The rows of each matrix lie in a flat space through zero, up to rounding. After each matrix: how many dimensions does the smallest such space have?

[[ -7  11   9  -2  14   8 -10   1 -18 -13   0  -9 -16  -5   4 -10   4  -4
    9]
 [ 11 -17 -18  -1 -21  -6  15  -3  27  18  -3  14  28   9  -8  14  -6  10
  -12]
 [  9 -18 -63 -34 -29  58  22 -21  22  11 -41  11  72  22 -24   0 -10  41
    9]
 [ -2  -1 -34 -25  -6  48   5 -13  -4  -5 -28  -2  32   9 -12 -11  -3  24
   16]
 [ 14 -21 -29  -6 -28   2  20  -7  33  22 -10  17  42  13 -12  15  -8  17
  -12]
 [  8  -6  58  48   2 -95  -4  24  19  18  53  10 -50 -14  20  26   4 -41
  -36]
 [-10  15  22   5  20  -4 -15   6 -24 -16   8 -12 -31 -10   9 -10   6 -13
    8]
 [  1  -3 -21 -13  -7  24   6  -8   3   0 -16   1  22   7  -8  -3  -3  14
    6]
 [-18  27  22  -4  33  19 -24   3 -44 -31   0 -23 -39 -13  11 -24   9 -11
   22]
 [-13  18  11  -5  22  18 -16   0 -31 -22  -3 -16 -23  -8   6 -18   6  -5
   17]
 [  0  -3 -41 -28 -10  53   8 -16   0  -3 -32   0  41  12 -15 -10  -5  28
   16]
 [ -9  14  11  -2  17  10 -12   1 -23 -16   0 -11 -20  -6   5 -12   5  -5
   11]
 [-16  28  72  32  42 -50 -31  22 -39 -23  41 -20 -87 -27  28  -9  14 -46
   -1]
 [ -5   9  22   9  13 -14 -10   7 -13  -8  12  -6 -27  -8   9  -3   4 -14
    0]
 [  4  -8 -24 -12 -12  20   9  -8  11   6 -15   5  28   9  -9   1  -4  15
    2]
 [-10  14   0 -11  15  26 -10  -3 -24 -18 -10 -12  -9  -3   1 -16   4   2
   17]
 [  4  -6 -10  -3  -8   4   6  -3   9   6  -5   5  14   4  -4   4  -3   6
   -2]
 [ -4  10  41  24  17 -41 -13  14 -11  -5  28  -5 -46 -14  15   2   6 -27
   -8]
 [  9 -12   9  16 -12 -36   8   6  22  17  16  11  -1   0   2  17  -2  -8
  -19]]
  2

[[ 76 -35  43 -33  -3 -11   5  11  28  10 -10  -6  -5 -53 -28 -34   6   8
   15]
 [-35 -62 -38   6 -35  48 -13   2  27  30 -26  26 -48  76  36 -67  -5  32
  -31]
 [ 43 -38  26 -21  -8   2  13   4  24   5   0  11 -16 -17  -9 -42   8  -1
    8]
 [-33   6 -21  13  -3  10  -5  -4  -7   1  -1   5  -4  29  15   5  -3   2
  -10]
 [ -3 -35  -8  -3 -16  20  -1   1  17  12  -9  14 -24  27  12 -39   1  11
  -10]
 [-11  48   2  10  20 -21   2  -4 -25 -18  15 -13  28 -20  -8  51  -1 -18
    9]
 [  5 -13  13  -5  -1   2  26  -7   5 -12  21  22 -11   7   5 -21  11 -23
    9]
 [ 11   2   4  -4   1  -4  -7   4   1   4  -7  -9   5 -14  -7   5  -3   8
    1]
 [ 28  27  24  -7  17 -25   5   1 -10 -12   9 -16  24 -46 -22  30   2 -13
   17]
 [ 10  30   5   1  12 -18 -12   4 -12  -2  -5 -24  23 -32 -16  36  -5   4
    5]
 [-10 -26   0  -1  -9  15  21  -7   9  -5  15  29 -22  30  16 -34   9 -15
    0]
 [ -6  26  11   5  14 -13  22  -9 -16 -24  29   8  12  -8  -1  22   8 -32
   14]
 [ -5 -48 -16  -4 -24  28 -11   5  24  23 -22  12 -31  36  16 -49  -3  26
  -18]
 [-53  76 -17  29  27 -20   7 -14 -46 -32  30  -8  36   4   6  77  -1 -33
    6]
 [-28  36  -9  15  12  -8   5  -7 -22 -16  16  -1  16   6   5  36   0 -18
    3]
 [-34 -67 -42   5 -39  51 -21   5  30  36 -34  22 -49  77  36 -70  -8  42
  -35]
 [  6  -5   8  -3   1  -1  11  -3   2  -5   9   8  -3  -1   0  -8   5 -10
    5]
 [  8  32  -1   2  11 -18 -23   8 -13   4 -15 -32  26 -33 -18  42 -10  16
    1]
 [ 15 -31   8 -10 -10   9   9   1  17   5   0  14 -18   6   3 -35   5   1
    0]]
  3

[[  4  -1   4   3  -2   7   0   0  42   1  21 -29  28  12  17  16  26 -24
    2]
 [ -1  -3  16 -13 -36 -30 -23 -22  20   8  -9  -6 -13   2   6   7  25  18
  -10]
 [  4  16 -30 -25  32  -7   6  -5 -35  36 -11   5   5  46  20   8  11  22
   12]
 [  3 -13 -25  10 -25 -31 -28 -30   9   1   8 -12  14   7   2   7  13 -19
  -18]
 [ -2 -36  32 -25 -26  -7   4 -26  49  -9  -8  29 -17 -27 -20  24  31  15
  -18]
 [  7 -30  -7 -31  -7  -4  19 -14 -13  20 -12  55 -16  -4 -11   5  17  -8
    3]
 [  0 -23   6 -28   4  19  35  14  34  -4  -3  11   9  -9  20  -3  23  -8
   20]
 [  0 -22  -5 -30 -26 -14  14   4  18  25 -23  10 -17 -20  -2  -7  -1   0
  -11]
 [ 42  20 -35   9  49 -13  34  18 -10  18  -2  14 -29  24   3  23   6  -3
   17]
 [  1   8  36   1  -9  20  -4  25  18   2  22   4   1   1  -3   7   6   5
   11]
 [ 21  -9 -11   8  -8 -12  -3 -23  -2  22  13  15  -7   9  -9  25  15 -27
  -17]
 [-29  -6   5 -12  29  55  11  10  14   4  15 -38  45   2   7  -6  -3 -15
   -3]
 [ 28 -13   5  14 -17 -16   9 -17 -29   1  -7  45 -78 -22 -16  -6  15  -4
   -1]
 [ 12   2  46   7 -27  -4  -9 -20  24   1   9   2 -22  -8  -6  23  27  -3
  -12]
 [ 17   6  20   2 -20 -11  20  -2   3  -3  -9   7 -16  -6  23  -8  26 -35
   24]
 [ 16   7   8   7  24   5  -3  -7  23   7  25  -6  -6  23  -8  36  38  -2
    0]
 [ 26  25  11  13  31  17  23  -1   6   6  15  -3  15  27  26  38   1   9
    2]
 [-24  18  22 -19  15  -8  -8   0  -3   5 -27 -15  -4  -3 -35  -2   9  -2
    4]
 [  2 -10  12 -18 -18   3  20 -11  17  11 -17  -3  -1 -12  24   0   2   4
   -9]]
  12

[[ 38 -18  23 -16 -12   4 -16   0 -29   6 -13 -13  -8 -22   3  -1 -12 -10
   -4]
 [-18  21 -10   8  11   3  -1  -5  14   5  18 -10  -9  10  11   7 -11  13
  -24]
 [ 23 -10  -5   5  29  -4  12  -7 -12   2  12 -18   1  -9 -38  18 -11  24
  -21]
 [-16   8   5  -5 -23   4 -11   5   8   0  -9  12  -2   6  31 -14   6 -18
   14]
 [-12  11  29 -23 -59  13 -38  10   0   6 -25  14 -14  -1  79 -31   2 -47
   22]
 [  4   3  -4   4  13  -1   3  -4  -1   3  10 -10  -3  -1 -10   9  -8  12
  -15]
 [-16  -1  12 -11 -38   3 -12  11   6  -6 -24  26   5   4  36 -25  20 -34
   38]
 [  0  -5  -7   5  10  -4  11   0   2  -4   1   5   8   2 -19   3   7   6
    6]
 [-29  14 -12   8   0  -1   6   2  20  -4   5  12   4  15   9  -4   9   0
    7]
 [  6   5   2   0   6   3  -6  -4  -4   6   8 -14  -9  -3   4   6 -13   7
  -19]
 [-13  18  12  -9 -25  10 -24   1   5   8  -2  -3 -16   3  51 -11 -10 -17
   -7]
 [-13 -10 -18  12  14 -10  26   5  12 -14  -3  22  22  10 -36   0  25   6
   27]
 [ -8  -9   1  -2 -14  -3   5   8   4  -9 -16  22  13   3   0 -13  21 -16
   33]
 [-22  10  -9   6  -1  -1   4   2  15  -3   3  10   3  12   8  -4   8  -1
    7]
 [  3  11 -38  31  79 -10  36 -19   9   4  51 -36   0   8 -74  45 -23  69
  -62]
 [ -1   7  18 -14 -31   9 -25   3  -4   6 -11   0 -13  -4  45 -14  -6 -23
    3]
 [-12 -11 -11   6   2  -8  20   7   9 -13 -10  25  21   8 -23  -6  27  -4
   34]
 [-10  13  24 -18 -47  12 -34   6   0   7 -17   6 -16  -1  69 -23  -4 -36
   10]
 [ -4 -24 -21  14  22 -15  38   6   7 -19  -7  27  33   7 -62   3  34  10
   38]]
  3

[[-38  -6 -30  -1 -23  -4 -23  14   5 -13 -11 -34 -11  17  15 -16  -3  -4
  -18]
 [ -6 -17   8 -12  39 -29 -14 -39   1  19 -22  25  -4  25 -25  15   4   2
  -27]
 [-30   8  19 -19  14   4 -27  -4  37 -31 -10 -25   7  50   5  29   6  19
   21]
 [ -1 -12 -19 -41 -11 -29  40  -8 -36  54  15  17 -27 -16  -6 -20  -1 -12
  -34]
 [-23  39  14 -11 -20   8  11  12   6 -22  -2 -11  16 -31  24 -39   9  15
   25]
 [ -4 -29   4 -29   8 -34  10  24  24   7 -34  35  -7 -10  11  -3   7  -2
   30]
 [-23 -14 -27  40  11  10  -1  21   3 -39  14 -56   0   9  -5  12 -23  15
   20]
 [ 14 -39  -4  -8  12  24  21 -25  25  -2  15   0  16  35   4 -10  -6   2
    9]
 [  5   1  37 -36   6  24   3  25  35 -50  52 -33  -6  21  24 -25 -20 -17
   17]
 [-13  19 -31  54 -22   7 -39  -2 -50 -47 -17 -12  -6   6  -4  41   2  -2
    5]
 [-11 -22 -10  15  -2 -34  14  15  52 -17 -53 -37  -1  32  17 -48  -7 -21
    3]
 [-34  25 -25  17 -11  35 -56   0 -33 -12 -37 -17 -14  -3 -36  11 -16  -4
    5]
 [-11  -4   7 -27  16  -7   0  16  -6  -6  -1 -14 -36  17  28  20  19  -6
    6]
 [ 17  25  50 -16 -31 -10   9  35  21   6  32  -3  17 -14   8 -17 -12   5
  -11]
 [ 15 -25   5  -6  24  11  -5   4  24  -4  17 -36  28   8 -74  -5   3 -38
  -14]
 [-16  15  29 -20 -39  -3  12 -10 -25  41 -48  11  20 -17  -5 -92  25  13
   -6]
 [ -3   4   6  -1   9   7 -23  -6 -20   2  -7 -16  19 -12   3  25   3 -19
   16]
 [ -4   2  19 -12  15  -2  15   2 -17  -2 -21  -4  -6   5 -38  13 -19  -3
   16]
 [-18 -27  21 -34  25  30  20   9  17   5   3   5   6 -11 -14  -6  16  16
  -37]]
  17

[[ -50   27    5   -4  -19   37   20   28  -15    7   18    8    2  -30
     7   -4  -59   36   55]
 [  27  -28  -21    8    6   -7  -13  -11   20   -5   23    3  -12   32
    19  -26  -11   -6  -35]
 [   5  -21   65  -29  -24  -70   24 -103   -7  -44  -24    3   28  -52
    -2   89   48   -6  -58]
 [  -4    8  -29  -71   23    8  -23   19   -5   27   32   -6   49   14
   -60  -11   -4    8  -28]
 [ -19    6  -24   23  -37   11  -23   -1    3   20   33    3  -15   20
     4   -5   23   -1  -16]
 [  37   -7  -70    8   11   -8  -65   27    8   33  -13    3  -10   43
     8  -62   29  -18    4]
 [  20  -13   24  -23  -23  -65  -35  -25   -3   -5  -17   34   -4  -46
    22   -1  -14   27    3]
 [  28  -11 -103   19   -1   27  -25  -85   38  -55  -23   49  -14   13
     3    6   -5  -13    3]
 [ -15   20   -7   -5    3    8   -3   38  -50   30   40  -18    7   14
   -16   -9   11    0  -33]
 [   7   -5  -44   27   20   33   -5  -55   30   30   -1   28  -31   56
   -14   14    7   16  -19]
 [  18   23  -24   32   33  -13  -17  -23   40   -1  -15   12  -24   33
    20  -20  -17  -14  -10]
 [   8    3    3   -6    3    3   34   49  -18   28   12  -19  -12   39
    32  -44  -50   20   33]
 [   2  -12   28   49  -15  -10   -4  -14    7  -31  -24  -12  -45  -15
    18   11   -1  -37   15]
 [ -30   32  -52   14   20   43  -46   13   14   56   33   39  -15   -8
   -13  -59   -8   17   30]
 [   7   19   -2  -60    4    8   22    3  -16  -14   20   32   18  -13
   -60   26  -38   33   -2]
 [  -4  -26   89  -11   -5  -62   -1    6   -9   14  -20  -44   11  -59
    26  -26   48  -44   21]
 [ -59  -11   48   -4   23   29  -14   -5   11    7  -17  -50   -1   -8
   -38   48  -71   -8   10]
 [  36   -6   -6    8   -1  -18   27  -13    0   16  -14   20  -37   17
    33  -44   -8    5   45]
 [  55  -35  -58  -28  -16    4    3    3  -33  -19  -10   33   15   30
    -2   21   10   45  -26]]
  14

[[ -71    2   28   -1    5   40   15  -62   -6  -39   18   25  -26  -47
    19  -10   44  -88   62]
 [   2   -3   12    5   10  -12  -15    6    0   -9   14    4  -10    8
    -3   -2   10  -10    7]
 [  28   12  -50   -5  -29   25   46    8  -12   49  -56  -26   25  -10
     1   10  -40   61  -59]
 [  -1    5   -5   21    2   19   15   -6  -31   10  -12   -2  -34  -19
     1   -2   22  -19  -18]
 [   5   10  -29    2  -18   29   37   -8  -18   28  -37  -13    2  -21
     5    4  -12   19  -32]
 [  40  -12   25   19   29  -57  -58   50    1  -10   38    2  -21   48
   -20   -1   13    9   -6]
 [  15  -15   46   15   37  -58  -69   34   10  -34   59   16  -27   43
   -16   -6   29  -24   28]
 [ -62    6    8   -6   -8   50   34  -61   -7  -20   -4   15  -12  -52
    20   -6   25  -63   42]
 [  -6    0  -12  -31  -18    1   10   -7   34    0   -8   -3   51    4
     5    4  -36   31   11]
 [ -39   -9   49   10   28  -10  -34  -20    0  -48   50   27  -37   -5
     3  -11   50  -76   59]
 [  18   14  -56  -12  -37   38   59   -4   -8   50  -64  -26   34  -21
     6   10  -45   61  -55]
 [  25    4  -26   -2  -13    2   16   15   -3   27  -26  -16   16    5
    -3    6  -25   43  -36]
 [ -26  -10   25  -34    2  -21  -27  -12   51  -37   34   16   43   16
     4   -2  -14   -8   58]
 [ -47    8  -10  -19  -21   48   43  -52    4   -5  -21    5   16  -44
    19   -1   -3  -25   24]
 [  19   -3    1    1    5  -20  -16   20    5    3    6   -3    4   19
    -7    1   -6   17   -9]
 [ -10   -2   10   -2    4   -1   -6   -6    4  -11   10    6   -2   -1
     1   -2    7  -14   15]
 [  44   10  -40   22  -12   13   29   25  -36   50  -45  -25  -14   -3
    -6    7  -14   46  -73]
 [ -88  -10   61  -19   19    9  -24  -63   31  -76   61   43   -8  -25
    17  -14   46 -106  113]
 [  62    7  -59  -18  -32   -6   28   42   11   59  -55  -36   58   24
    -9   15  -73  113  -76]]
  3

[[ 25   7  12   7   9 -13  -5 -11  15  -4 -19  11   1 -14 -19   2  10  11
    0]
 [  7   8  14   1  12   5   7  22 -25   4  -3 -14  -2 -20  27  24   6  14
    4]
 [ 12  14 -12  20   2  -4  -6  -4  36  -4 -20  21  -9 -26 -21  -7 -25  -1
  -12]
 [  7   1  20  46  -2  30  37 -31 -23   7 -20   9  42  -6  12  14  -3 -12
    1]
 [  9  12   2  -2   6   3 -13  66   6   5  26  -8 -14 -20  -6 -14 -10  36
   -9]
 [-13   5  -4  30   3   6  13 -38  33 -13 -22  30 -23 -41   0  -6   2 -15
   -9]
 [ -5   7  -6  37 -13  13   1  12   4  -5   1   2  20  14 -22   7 -20 -19
    2]
 [-11  22  -4 -31  66 -38  12 -12   3  -5  -3 -13 -17 -18  18   6   2  30
   -9]
 [ 15 -25  36 -23   6  33   4   3 -33   0   3  -6  14  42  35  23  -4   5
    5]
 [ -4   4  -4   7   5 -13  -5  -5   0   2  10 -13  11  24 -16  12  18  -6
    1]
 [-19  -3 -20 -20  26 -22   1  -3   3  10  17 -20 -14  11   5 -16   0  -4
   19]
 [ 11 -14  21   9  -8  30   2 -13  -6 -13 -20  30   5   6   3  18 -12  -1
  -12]
 [  1  -2  -9  42 -14 -23  20 -17  14  11 -14   5   2 -14 -20  -3   5 -22
   -8]
 [-14 -20 -26  -6 -20 -41  14 -18  42  24  11   6 -14 -18 -25 -85  10 -18
    5]
 [-19  27 -21  12  -6   0 -22  18  35 -16   5   3 -20 -25 -11   1   1  -9
  -11]
 [  2  24  -7  14 -14  -6   7   6  23  12 -16  18  -3 -85   1 -39  20  12
  -14]
 [ 10   6 -25  -3 -10   2 -20   2  -4  18   0 -12   5  10   1  20  -7  -6
   -2]
 [ 11  14  -1 -12  36 -15 -19  30   5  -6  -4  -1 -22 -18  -9  12  -6  28
    6]
 [  0   4 -12   1  -9  -9   2  -9   5   1  19 -12  -8   5 -11 -14  -2   6
    0]]
  14

[[-35  14  62  34 -11 -30  38   7  19  23 -13  10  10  25  74 -29 -21 -13
   -8]
 [ 14 -69 -32 -39   8   5  25   5 -23  -5 -37  32 -35 -10 -17  -4 -21 -51
   20]
 [ 62 -32 -84  12  18  -9  72  -9  25 -51  -5   6 -33  27 -18 -28 -43 -46
   40]
 [ 34 -39  12 -61  26  -4  15   2 -30  30 -32  19 -38  -5 -11  16 -16  21
   20]
 [-11   8  18  26 -34  16  44  16  27  24 -19  17 -16  42  18 -48 -12 -55
  -23]
 [-30   5  -9  -4  16 -30 -63 -13 -24 -26  40 -15  50 -28 -27  21   7  21
  -10]
 [ 38  25  72  15  44 -63   3 -29  10  46 -32 -24 -30   5  65  -5 -13  28
    1]
 [  7   5  -9   2  16 -13 -29 -79 -34 -38  54  -2  -8  -2 -46  32  18  71
  -26]
 [ 19 -23  25 -30  27 -24  10 -34 -36  34 -25  22 -16 -10  14  -8   8  -7
  -10]
 [ 23  -5 -51  30  24 -26  46 -38  34  -3 -35  -2 -30  31  49 -50 -50 -76
   13]
 [-13 -37  -5 -32 -19  40 -32  54 -25 -35  23  14  18 -48 -52  40  26  24
   14]
 [ 10  32   6  19  17 -15 -24  -2  22  -2  14 -33  -2   1  14 -12  -3  24
   11]
 [ 10 -35 -33 -38 -16  50 -30  -8 -16 -30  18  -2 -79  15 -96  28  -4  50
   14]
 [ 25 -10  27  -5  42 -28   5  -2 -10  31 -48   1  15 -59  83  -2  25 -27
   24]
 [ 74 -17 -18 -11  18 -27  65 -46  14  49 -52  14 -96  83 -25 -64 -56 -68
  -21]
 [-29  -4 -28  16 -48  21  -5  32  -8 -50  40 -12  28  -2 -64  11  58   6
   24]
 [-21 -21 -43 -16 -12   7 -13  18   8 -50  26  -3  -4  25 -56  58 -68  43
   11]
 [-13 -51 -46  21 -55  21  28  71  -7 -76  24  24  50 -27 -68   6  43 -71
   17]
 [ -8  20  40  20 -23 -10   1 -26 -10  13  14  11  14  24 -21  24  11  17
  -61]]
  12
